There are 3 ways to turn a row about zero (a turn may also mirror it). The second row of each pair is the first, turned, with some noise. The first 27 pairs use one turn. New pairs use 2 turns, one after the other, and a turn may come again.
Some pairs, each with its turns in order after it:
[10, 20, -9, 2, 1, -64, -64, -23]
[24, -10, -49, -35, -33, -47, 15, -39]	K_14

[19, -19, 16, 32, -4, -64, 12, -34]
[23, 10, 55, -51, -27, -2, -11, 23]	K_444

[15, 3, 22, -4, 41, -44, -33, 0]
[-1, -9, -5, -41, -30, -51, -12, 19]	K_444

[7, 8, -3, -8, 4, -10, -10, -10]
[13, -4, -9, -9, -1, -6, -2, 4]	K_14

[55, -55, 1, -14, -5, 14, -8, 6]
[39, -6, -39, -21, -35, 49, 8, 1]	K_444

[-25, 50, 39, -39, -12, 50, -13, -16]
[-43, 1, -36, -35, 42, 19, -32, 40]	K_14

[11, -21, -38, -26, -47, -1, -23, 5]
[-9, -23, -4, -9, -24, 43, -20, -40]	K_444

[-2, -13, 12, 19, 1, 7, -16, -1]
[10, -3, 11, 6, 3, -5, 13, 26]	K_194

[-7, 9, -3, 53, 22, 54, 11, 47]
[-24, 17, 57, -17, -33, -35, 6, 39]	K_194

[-18, -14, 28, 64, -62, 64, -63, 4]
[5, 24, -37, -8, 68, 65, -68, 35]	K_444

[2, 2, -5, -18, 3, 30, -62, 35]
[-31, -14, -12, 0, 6, -32, -56, -20]	K_14

[44, 2, 3, -15, 23, 9, 64, -38]
[62, -15, 29, 19, -3, -18, 58, -5]	K_444

[20, -33, -31, -24, -10, -59, 24, -1]
[47, 0, -12, -2, -7, 38, -35, -45]	K_194

[28, 49, -5, -13, -1, -19, -1, 20]
[32, 11, -20, -23, 36, -11, -10, -15]	K_14

[7, 45, 0, -7, -36, -17, 16, -20]
[16, -10, -10, -43, 27, 10, 26, 10]	K_14

[-28, 0, 20, 13, 3, 64, -12, -13]
[-24, 24, -1, 12, 9, -47, 32, 37]	K_194

[-7, 17, 16, -16, -61, 33, 6, 15]
[-12, -2, -9, -6, 55, 39, 4, -41]	K_444

[10, 0, 9, -23, -7, 9, -5, 1]
[-4, 1, -5, 7, 14, -6, -7, 7]	K_14

[-64, 29, -28, 17, 2, -12, -17, 15]
[-16, -34, 8, 41, -52, -15, 11, -14]	K_194

[-1, 12, 1, 1, 0, 1, -24, 1]
[-14, -10, 7, 15, 10, 6, 2, 0]	K_194

[-3, 23, 25, -4, 12, 9, -5, 13]
[-23, -14, 10, -10, 18, -11, 4, 2]	K_194

[0, -24, -8, -6, 4, 20, -64, 9]
[-21, -30, -9, 11, -21, -33, -39, -22]	K_14

[-19, 9, 64, 3, -37, -4, -1, -32]
[6, -41, -50, -2, 32, -29, 6, 33]	K_194

[2, -21, -22, -4, 16, 64, 13, -36]
[-5, 72, -16, 1, -6, -13, 27, 19]	K_194

[13, -6, -23, -64, -15, 0, -15, 13]
[-4, -26, -28, -7, -22, 4, 1, -54]	K_444

[17, 34, -5, 11, -1, -3, 11, -34]
[19, -30, 37, 0, 24, -13, 3, 4]	K_444

[-36, -51, 5, 54, 21, -26, 2, 19]
[-15, 30, 26, 25, -60, 11, 22, -43]	K_14

New pairs, each followed by its turns in order:
[-8, 22, 1, 5, 19, -15, 25, -37]
[15, -14, 24, 3, 41, -1, -14, 4]	K_14 K_14

[39, 32, 8, 22, 0, -22, 21, 3]
[32, -22, -14, 28, 8, 24, -8, 26]	K_14 K_14

[-3, 16, -19, -12, -5, 47, 1, -29]
[25, -7, 9, -1, -12, -3, -22, 50]	K_444 K_444

[29, 15, 32, 6, -12, -7, -12, 8]
[-10, 17, -39, 6, -27, -17, 0, 10]	K_194 K_444

[2, -3, -24, 6, -64, 7, -5, -4]
[-21, 42, -14, 41, -11, -15, 25, 13]	K_14 K_14

[-9, 64, 6, -1, 4, 3, -24, 5]
[12, -7, -22, -1, -1, -45, -34, 37]	K_14 K_14

[-18, 1, -22, 30, -12, -16, -47, -29]
[-10, 2, -39, -27, 1, -9, -46, -5]	K_444 K_444

[-7, -36, 1, -23, 58, 16, -14, 19]
[23, 21, -47, -4, 15, 37, 28, 12]	K_194 K_14

[-12, 42, -18, -3, -64, -8, -23, 1]
[1, 43, -28, 36, -1, -41, 15, 44]	K_14 K_14

[-17, -64, 12, 2, 0, 7, -22, -16]
[-51, 1, -8, 31, 15, 29, -12, 19]	K_444 K_194

[-14, 9, -20, 3, -3, -14, -27, -19]
[16, 12, 3, -9, -27, -4, 7, 28]	K_194 K_194

[24, 6, 21, -23, 41, 10, -1, -14]
[-14, 15, 31, 23, -24, 27, 1, 21]	K_14 K_194

[-5, -16, 25, -12, -10, -6, 58, -56]
[-25, -14, -25, -55, 40, 29, 0, 16]	K_444 K_194

[-41, 4, -4, -10, 14, 6, -2, -17]
[21, 2, 19, -12, -11, 2, 43, 13]	K_194 K_14

[2, 32, -12, -46, -4, -7, 7, 0]
[-17, -11, 36, -8, 10, 21, -10, -44]	K_14 K_194

[-1, -2, 21, -33, 2, -16, -4, -18]
[-6, 2, 18, 1, -45, 14, -15, -12]	K_14 K_194

[-1, -64, -4, 8, 2, -33, -15, 12]
[-18, -21, -15, -4, 44, 31, -12, -41]	K_444 K_444

[4, -3, -18, 19, 24, 24, 8, -23]
[-14, -11, 11, 9, 26, 3, 28, -16]	K_194 K_444

[-3, -1, 1, 0, -29, 4, -14, -14]
[-15, -6, -1, 13, -11, 15, 3, 22]	K_194 K_444

[-34, -12, 1, 1, 4, -27, -10, -23]
[22, -9, 23, 7, -20, 30, 10, 9]	K_194 K_444

[4, 8, -16, 3, 0, -2, -13, 5]
[-16, 1, 3, -6, -5, 18, -2, 1]	K_194 K_14

[-5, 9, 5, 45, -17, 4, -1, 57]
[-50, 11, -4, 20, 13, -30, 13, -39]	K_194 K_14

[0, 0, 26, -7, -20, 7, -48, 46]
[-26, -8, -13, 52, -26, -13, -31, -31]	K_444 K_444

[-2, 32, 10, -25, -25, -35, 9, 5]
[20, 37, 10, 2, -13, -23, 6, -33]	K_444 K_444

[25, 3, 29, 7, 0, 6, 20, -4]
[14, 2, -4, 32, 1, -1, 4, 25]	K_14 K_444

[2, 38, 29, -8, -4, -5, -26, 18]
[-17, 7, 3, 12, -44, -23, -4, -15]	K_444 K_444

[15, 18, -18, -35, -24, -15, -3, -7]
[39, 5, -36, 4, 15, -1, 27, -1]	K_444 K_194

[1, -16, 1, 26, 9, -26, -7, -28]
[-15, 8, -32, 6, 26, -21, 4, -22]	K_444 K_14

[-46, 43, -2, -13, -3, 10, -11, -4]
[30, -22, -16, 12, -47, -12, 9, 5]	K_194 K_194

[26, -3, -13, 24, -22, 1, -30, 15]
[0, 2, -46, 22, -15, 17, -19, -15]	K_444 K_444

[-25, 1, 11, -37, 9, 7, -15, -17]
[4, -17, 37, -9, -1, -21, -26, -3]	K_444 K_444

[11, 5, 17, 14, 17, -41, 8, -26]
[33, -28, 22, -3, 19, 9, 13, 16]	K_14 K_14

[-18, -10, -22, 54, 6, -14, -23, 14]
[15, -8, -52, 16, 29, -3, 0, 25]	K_14 K_194

[17, -19, -8, -1, -50, -8, -11, 23]
[2, 30, -22, 16, -32, 8, 35, 7]	K_14 K_14

[44, 3, 27, -31, 0, 7, 24, 10]
[8, 37, -25, -34, -12, 20, -20, -16]	K_444 K_194

[-63, 28, 6, 36, 3, -9, -2, -58]
[-8, 29, -76, -15, -11, 11, -13, -49]	K_444 K_14

[8, 5, -8, 17, 27, -15, 21, 9]
[-19, 7, -10, -9, 20, 20, -2, 22]	K_14 K_194

[37, -64, 1, -4, 38, 10, 7, -2]
[-4, -56, 9, -8, 14, 54, 19, -10]	K_444 K_444

[-7, 8, 32, 25, 29, 7, 21, 24]
[27, 48, 17, -7, 18, 7, -7, -9]	K_444 K_14

[35, -40, -4, 1, 3, -12, -42, 42]
[-6, -8, -50, 28, 12, 43, -20, -32]	K_194 K_14

[-3, 0, -13, -64, -14, -64, -4, -1]
[10, -65, -14, 1, -51, 9, -4, 21]	K_194 K_14

